The same things were measured in two ways. Each way mixes the same 10 hidden numbers, adds some noise and spreads widely along 6 directions of its own, which tell nothing about the thing.
Some things both ways: the first way, then the second way.
[  9  -9   8 -31  -3  11  12   8 -20   3   9 -12  29 -14   5 -14  -4  -7
  43 -10 -41   6 -10 -11   1 -11 -33   7]
[  0   5   9   4  10  13 -37  13  -4  20  -7   5  27   6  23 -13  29  -3
  35  12   9  23  16]

[ 32  -1  -5 -44   3  31 -17  -2  21  -6 -20  -8  10   4  11 -16   0 -11
  14  20  -4 -10   6  12  35   4   2 -25]
[-27  21   5  11 -29 -12  20 -25  14  -1  18 -10  -2 -26   9  22  -1   9
  -2 -26  -2 -14 -32]

[  7  31   6 -29  -1   4   1  12   1 -12 -16  -4  11  -8  40  -4 -16  -3
   9  13  26  -1  20 -12 -12  24   5 -34]
[-26  22 -33  15 -24 -15   3  10   8   1   4  -7  13  -5 -14  12  -4 -34
  -1  -8 -14   6 -19]

[ 29   6   7 -22  -6  15 -20  -3  -9 -27 -17  -4 -11  11   7  -1  10  10
  -8  -2  30 -25  16  -9  15   6   7 -14]
[-11 -12 -24   3   8  -5  -4  -3   8 -28   2  31 -12 -13 -47  30 -23   3
  -4 -53  -7  25  13]

[ -2  35  -2  -8  12  11   0  15   3   1 -18  -5  10  -7   3  10  -3   5
   7  -2  24  -4  -6   2  14  -1   1 -23]
[ 17  -2  13   3  10  24  -8 -17  -7  -7  12   0   5 -10   5 -15   5  42
  -3  18   8   0  31]

[-47  27 -26  -1  -3 -25  21  20 -18  -2  -3  -5  36 -28   0   2 -31  -5
  28  16  18   4 -10  22 -20 -18   1 -25]
[ 12 -31   2 -12  -3 -23 -12 -14 -11   4  -1  15 -15  11  -1  -7  23  -8
 -23 -18   8  28  -1]

[-16 -10 -17 -30   0 -14   3  15  -8  13   4  -1   7  17  21 -17 -10   8
   4  35 -13   0   6  16 -14 -17  20  14]
[ -8  21   6  14  -7  -3   4   6   0 -21   2   9   2  -6 -12 -15   8 -25
  -9   5  -4   2   0]

[-17  43  -8   3  -1   4  -1  19 -15  -2 -14  -6  21   1   8  19 -13  -1
  -2  19  28  -6 -15  -9   3  -7  11 -26]
[ 22   5  17 -22  -3 -10   6 -24   1  20   5 -21  -6  12   3 -14  -4  25
 -12  30   4   6 -10]

[-32  35  15 -13  43  -1  17  14 -11  -6  -2  17  36 -14  14  35   3   5
  36   5  12  17   5 -34 -10  14   7  21]
[-11  25  11 -17 -12   3   6  13 -12  11 -15 -22  11   6  36  -2  25  -6
  29  19  -8  -8 -21]

[  7  21  12   1   1   4  11   2 -21 -17   1   1  13   4  18   3 -11 -12
 -14  -8  25 -16  -4 -20   7  12 -14 -44]
[ -7  23  -4  -4 -13 -13  -2  -7   8  15  -5 -10  13  -1  -3  29  -9   7
  33  -9  -5   3 -33]

[ -8  18  13 -19  17  19 -12  24  -2  14 -13 -11  19   4  -5   8  -8  10
   7  -9   7  -2  -8  -6  11   1 -20  -3]
[ 10  39  52   3 -13  23 -22 -19  -6 -17   5   2  10 -10   5 -17  11  23
  14  24  -8   9   5]

[-14  31  25 -31  23   8 -10  20 -17  -1 -11  11  13  -7 -12  16  -1   4
  21 -24  23 -12 -13  -1 -10   9 -11 -10]
[ -3 -12   7  -7  -2 -17 -21   1 -20 -12  -8  49  -1   2 -16   7  35 -34
   3 -32 -14  30 -20]

[  1  21   2 -19 -14   0  12  11 -13   3  -7  13  20 -19   3  -6   3 -16
  19  11  12   3  12 -20  -1  11  -3   0]
[ 11 -20 -20   2  34 -11  -2  -2  -7  12 -20  17   0   7 -10  12  -4 -10
   1 -11  18  21   8]

[-22  22  -7 -36  10  -4 -19  22 -28  11  10 -22  -8  29  -9  -1   1  11
  -7   0   2 -32 -31  12   1 -16  10  -7]
[  8  17  15 -14  10  15  -4  -2  -8  -5   6   9   8   4 -15 -31  14  -4
 -27  30 -12  10  16]

[-15  19  -8 -24 -12   9  10   3  11  15   0   4  21 -23  -7 -12  -5  -7
  25  19  21   6  15 -11   3  13   0  12]
[  4 -33  -4  19  33  13  -6  -7   0 -13 -18  25 -23  -1 -17   4  -9 -10
 -21 -35  30  45  44]

[  1  -6  13 -28   5   9   0  13   3   0 -23  -9  30  -7  -5  -1  -5   6
  18  -4  -5  13   8  -1   6  -4 -23   5]
[  0   4  24  10 -17  -2  -4 -11   1  13   3 -21  -2   3  38 -30  14  23
  38  43   9 -22 -15]

[ 48  -5  -1 -49 -48  22 -42   9   3 -14 -53  -9  -7  15   6 -16  25   7
  -9  35  11 -10  19   4  20  -9  28   5]
[ 13   0 -15  24  -1   4  -9  15  -8   2   1 -11  21   8  15 -22  11   3
  25  31  13  -7  14]

[-34  41 -10   0   0   0  -4  52 -20  24 -43  20  36 -13   5  28  -4  10
  24  39  16  23 -10  -1 -12 -20  27  19]
[ 30 -23  -6  -1  32   4 -20  -3 -13  17  -3   9  17   8  11 -21  11   2
 -13  15  16  18  32]

[-12  17  25  -8  16  -3  -4  11 -14   0  -4   5  -4  -2 -14   6  -9   3
  -3 -26  36 -15   8  -5 -16  10 -18  -5]
[ 15   5  35  -3 -14 -12   1 -11 -15 -27  -2  22 -15   6 -12  -8   7   3
  25   3 -14   1 -33]

[ -7   1   3 -39  23  22 -12   2   6  15  12 -25  15  13 -10  -8 -10  -4
  15   4 -17 -10 -12  -4  25   2 -17  -1]
[-15  22  23  15  -7  21  -7   1  17   7   8 -27  15 -12  31 -14   2  -1
   7   0   7  15  16]

[-11  15  -2 -37   3  -3 -10   8  -4   2  -3 -16   6   4 -32 -18  -8 -18
   0 -11  15 -28 -16  26  21   0 -18 -41]
[ 10  17  25  -3  -1  -4 -17  -8 -14 -23   3  27  15 -14   3  -6  28 -14
 -15 -14  -5   6   3]

[-49  21  -5 -19  26 -19 -11  36 -28  41  19 -10  -9  37 -24   2  -3  17
 -16   1  11 -24 -20   3  -1 -15   9  21]
[-19   5 -32  33  16  28   8 -18  -2  17 -13   1   5 -13 -12  29 -21   7
  13   4   9  13   9]

[ 28   1 -12 -42 -18   8  24 -32  19 -13  27 -30   2 -14  17 -44 -11 -36
  11  -1 -22 -16  -3  11  20   8 -28 -54]
[ -7  41  18   6 -27   1 -23 -17 -14 -23  -3  17  19 -21  -1  23  32  -7
  -2 -21  -6  12 -10]

[-21  16 -10 -12  11 -17  28  -6  14   5  15 -15   0 -10  17  -3 -15  -4
   6  11   1   4   5  17 -19  -9  -1 -11]
[  1  -1  12  11  -8  15  -2 -33 -14 -24   5  12 -15 -21  -1  -3  -2  28
 -10   5  -3  -3  11]

[ 15  -8 -16 -29 -39   3  -6  12 -16  24  -6  14   0  -5 -17 -30  17 -14
  20  22 -10  -7   5   1   9 -15   9  32]
[ -1  24 -15  -5  20  12   7  14  -1  -5 -20   5  30  -4 -11  21  -5 -18
   4 -10  -3  -7   3]

[-11  18  -3 -20  -2 -13  15   8 -22 -22   2  -9  19  -4  19   7   3  13
  11   8   7   0   5 -18  -6  -5   8  -1]
[-23   1 -33   1  -2   8 -11 -10  -7  13 -19   5  -4  -5 -11  38  -1  15
  25  -9   0  20  -2]

[ 43 -12   2 -30 -54   3  15 -20 -11  -9   5  18  -6 -21  35 -36   5 -27
  17  22 -11  -4  25 -14 -26   7  -1   4]
[ -8   5 -12  11 -13  -9   3  21  -2  15 -17  -7  19  15  10  17   6 -27
  56  -8  -6   4 -40]

[ 10 -16  -7 -34 -20 -13  15 -18   1   3  20 -32  -6 -21 -17 -42 -14 -29
  19 -17 -22 -15   6  28  -3 -12 -39 -24]
[ -3  23   7 -15  -9   1   7   2   5 -17  10 -11  17 -12   9 -23  -1  -1
 -18  18 -19 -34   1]

[ 16  11   5 -25 -15  23   6 -10  17 -24 -28  -4  23   0  15  12  18  10
  -5  23   4   7 -17   1  16 -11   9 -11]
[ 10  -8  22  -2  -2   9 -37  -2  -6  -5  -8   3   7   4  23 -25  30  13
  14  15  16   7  29]

Other things, the second way, with their names:
<322>: [-15  55  -9  -9 -37  -9  -4   8   8  -6   6 -30  29  -9   8   9   9  -1
   8  13 -13 -23 -17]
<62>: [-12  18   0 -17 -28 -11 -25   0   3 -23  -8   1   1  -2  -9  -8  19  -6
 -13   6  -5  -3   8]
<301>: [ 17 -19 -20   8   4 -10  -7  10   0 -13 -10   1   2   8 -11  19 -11   1
  20 -34  14  23  13]
<157>: [ -6  23   7 -22 -17  11   0 -11 -12 -17   2   6   4  -8 -12   4  11  16
  -1  10 -26 -13 -13]
<278>: [-19  28  30   8   5  18  -2 -34  11  11  -2  -6  -3 -27  14  24 -30  30
  29 -10  -5  13 -12]
<95>: [ -5 -31 -17 -19  15  -2  26  10   2  19  -9 -13 -10  15  14 -10   2 -11
 -12   0   4  -1   0]
<382>: [ -2 -17 -24  18  -4  10  15  12   4   6  -8 -28   1  11  17 -11  -1  10
  24  22  20 -21  10]
<165>: [  4   8 -22 -11 -19 -26   4  -3  14  15  -1 -28   1  15 -12   8  -9   7
   3  10   7   3 -14]
<181>: [ -2  20   9  -7  -3  -3  -9 -24 -17 -15 -24  29 -16   0 -34  18  17   3
  -4   7   3  15 -10]
<351>: [-14  42  27   9 -15  12  15  -2  11  -4   7 -16  16 -14  11  10   0   6
  28  -6  -6  -8 -23]
<139>: [ 18   6  -4   7  -2   9  -7  11   2   7  -6 -23  16  16   8 -15   4  18
  27  31  15  -3  14]
<148>: [ 32  -5  14   4  24  25  -8 -19 -18 -13 -18   0   2  -7  11  10  -6  33
   3  -5  23  13  34]
<206>: [  4  -4  -8  19 -21 -19   4 -31 -17  -7 -12  19 -27   5 -29  25  -1  14
  27   4   3  11 -38]
<149>: [  9  -3  11   7   0   5   5  -1  -4   5  -5  -4  -3  16   0 -25  10   3
  14  33   8   1  -3]
<369>: [ 17  26  23 -49   4 -14  12   0   1  -3 -10  -7  -3  17 -16  -7  -3   6
  -5  21 -13  -6 -20]
<82>: [ 31  -6   8   7  20  -6  -5  18 -12 -14 -11   4  19   8  22 -27  21 -11
   6  12  24 -13  23]
<96>: [-17  20   9  -8   3   7 -10  18   9   8  -5 -16  15  -3  28 -10  12 -13
   8  -2   3  11  14]
<44>: [ 15  52  66 -23 -17  10 -16 -20  -2  -9   4 -12   6  -3  11  -9   8  28
  16  17 -12  17 -12]
<414>: [ 19  28  13   6 -13  -2 -19  -2  -4 -18 -10 -11  26  -4  13  -8   2 -12
  -1  10   4  -9   8]
<36>: [ 33 -17   5 -17  25 -22 -26  10 -25 -11 -29  31  -5  26  -8 -27  29 -18
  -3  24  17  13  16]
<397>: [ 14 -10  19 -12 -10 -11  -1   8 -12  -7 -16   2  -5  18  12  -2  26   3
  34  -3   6  -1 -20]
<113>: [-14 -23 -24  17  10 -10   5 -24  14  20  -3   0 -12  -9  -3   8 -22   6
  -6  -3  17  -1   1]
<408>: [ 23  12  36   1  11  -4 -29  -2   4 -14  -8  13  15  -4   7   3   8  -4
   6 -33  18  32  19]
<416>: [ 30  29  25 -17  14  -9 -24  11   2 -47  -1  11  23 -10  -6 -26   2  -6
 -31   0   5 -11  42]
<348>: [ 27  12  27 -16 -13  13 -23 -40 -14 -10  -3   1   0  -5  -9  10   1  36
 -14   3  -4  22   8]
<98>: [ 35 -11  62 -30   5 -14  -1 -23  -9 -21 -11  18 -31  19 -10 -36  20   5
 -30  14  12  12  -1]
<299>: [  0   9  48 -14  -6   6   0 -13  12 -25   0  -2 -12 -10   7 -17 -13  11
   0  -7  -9  -6  -2]
<42>: [-12  -8  17   8  -1  -5   7 -14   5   5   7  10  -9  -8   5  -3   7 -12
  -7 -21   1  18 -13]
<184>: [ 34  13  12  11 -18 -28  -2 -18 -17  -5   8  -4   2   7   5 -12  21   4
  -6  23  13   5 -15]
<137>: [  6 -13  31  28 -20   3 -13 -15   1 -10   3   5 -11   0  11 -10  14  12
  32  -9  15  14  -6]
<142>: [  1  47  36 -38 -12   2  22  -3   2 -32  14  -6   3 -11 -10 -21   5  14
 -23  24 -27 -36 -12]
<252>: [ 18 -19  45  31   6   9 -20 -49 -20 -11 -10  35 -21 -15  11   5   3  38
  40  -5  19  13  -7]
<281>: [ -3  22  23 -22   1  -5  -1  14  -4 -48  -9  36   3  -7 -28   7  12 -19
   1 -32 -21  -5  -9]

Some of these things the first way, each followed by its name:
[ -2  31   9 -35 -42 -18  -3  -1 -20 -33 -28  -8  15  -4 -34 -12  10 -10
 -27 -12  60 -25  -2   2   8  14 -11 -52]
<36>
[ 12  33  11 -33   4  20  13 -14  17 -12   2   9  14  -9  41  -5  -7 -17
   8  14  11  -6  -5  -9  -5  27   1 -42]
<42>
[ -3  20  -9 -13 -21  -5  20   7  -3  -1  -8  18  11  -2  34  -5  -1   7
  -4  31  19   5  -3   0 -22  -2  23 -11]
<149>
[-19  -5 -15 -20  -9  -7   6  13  -1 -11 -21 -23  34  -7 -14   1  -5  22
  19  11   3  12  -1  16   9 -28  -4   8]
<62>
[ 29  10  -8 -20  -6  11  16 -21  17  -5  21 -30  -3 -12  30 -23 -14 -33
  13  12 -13  -8  20 -13  13  13 -18 -34]
<184>
[-14  26  10 -32  13  20  -9  15  -2  19  -9   2  20 -46 -41   6   7  -8
  74 -21   7   8  19 -23   2  12 -23  45]
<95>
[  6  25  10  -5   4  14  -4   0  -6 -11  -4 -11  -2  13  -9   8   8   7
 -22 -13  35 -21  -5 -14  23   5  -9 -23]
<139>
[ 24   5  14 -19  -1  43 -13   1  26   0 -35  14  11   7  22  13  11  19
  -2  26  13   7  -2  -6   9  -1  18  14]
<137>
[ 11   9   5 -16 -21  11  -7  -1  -6 -19 -29  18  12 -12 -19   2  16   1
   7   3  36  -9   9  -5   9   2   7   4]
<397>
[ 15   0  -9 -17 -18   7   8 -11  12  -4 -13  21   2  10  12  -3  21 -10
 -16  45   3   2   0   4  11 -12  32   9]
<82>
[  1 -41 -27 -23 -13 -14  10   7 -23  21  30  -7   6   7  -2 -48 -21 -17
  22  18 -41 -13   4  21   3 -24 -12  14]
<351>
[ -8  -2  -9  -3  -9 -21  22   0 -16   2  20  -7  -7   3  26 -12 -12   3
  -7  14  -1  -3  14  -4 -28 -10   4   8]
<206>
[-10  42 -10  12  -8  15   8  -1   7   7  -3 -17   5 -12   9  19  -5  -2
  -2  16  17  -1 -20  -6   1 -15   7 -14]
<348>
[-23  -6 -37 -14 -56  -7  -1  20 -11  16 -29   9  32 -16 -22 -19  -5   2
  18  51   8  10  -8  28  -5 -38  21  27]
<98>
[ 23  17   7 -12  -8  18  14 -16  -2 -24   6 -11  21  -7  42  -3 -12 -20
   3  14   1  -5  -1 -26   7  15 -10 -43]
<44>
[  9  15   9   6   4  16  -6  -4  -3  -8  -8   1   0 -11  -8  12   2  -1
   6  -3  33  -6  23 -25  10   7  -4  10]
<301>
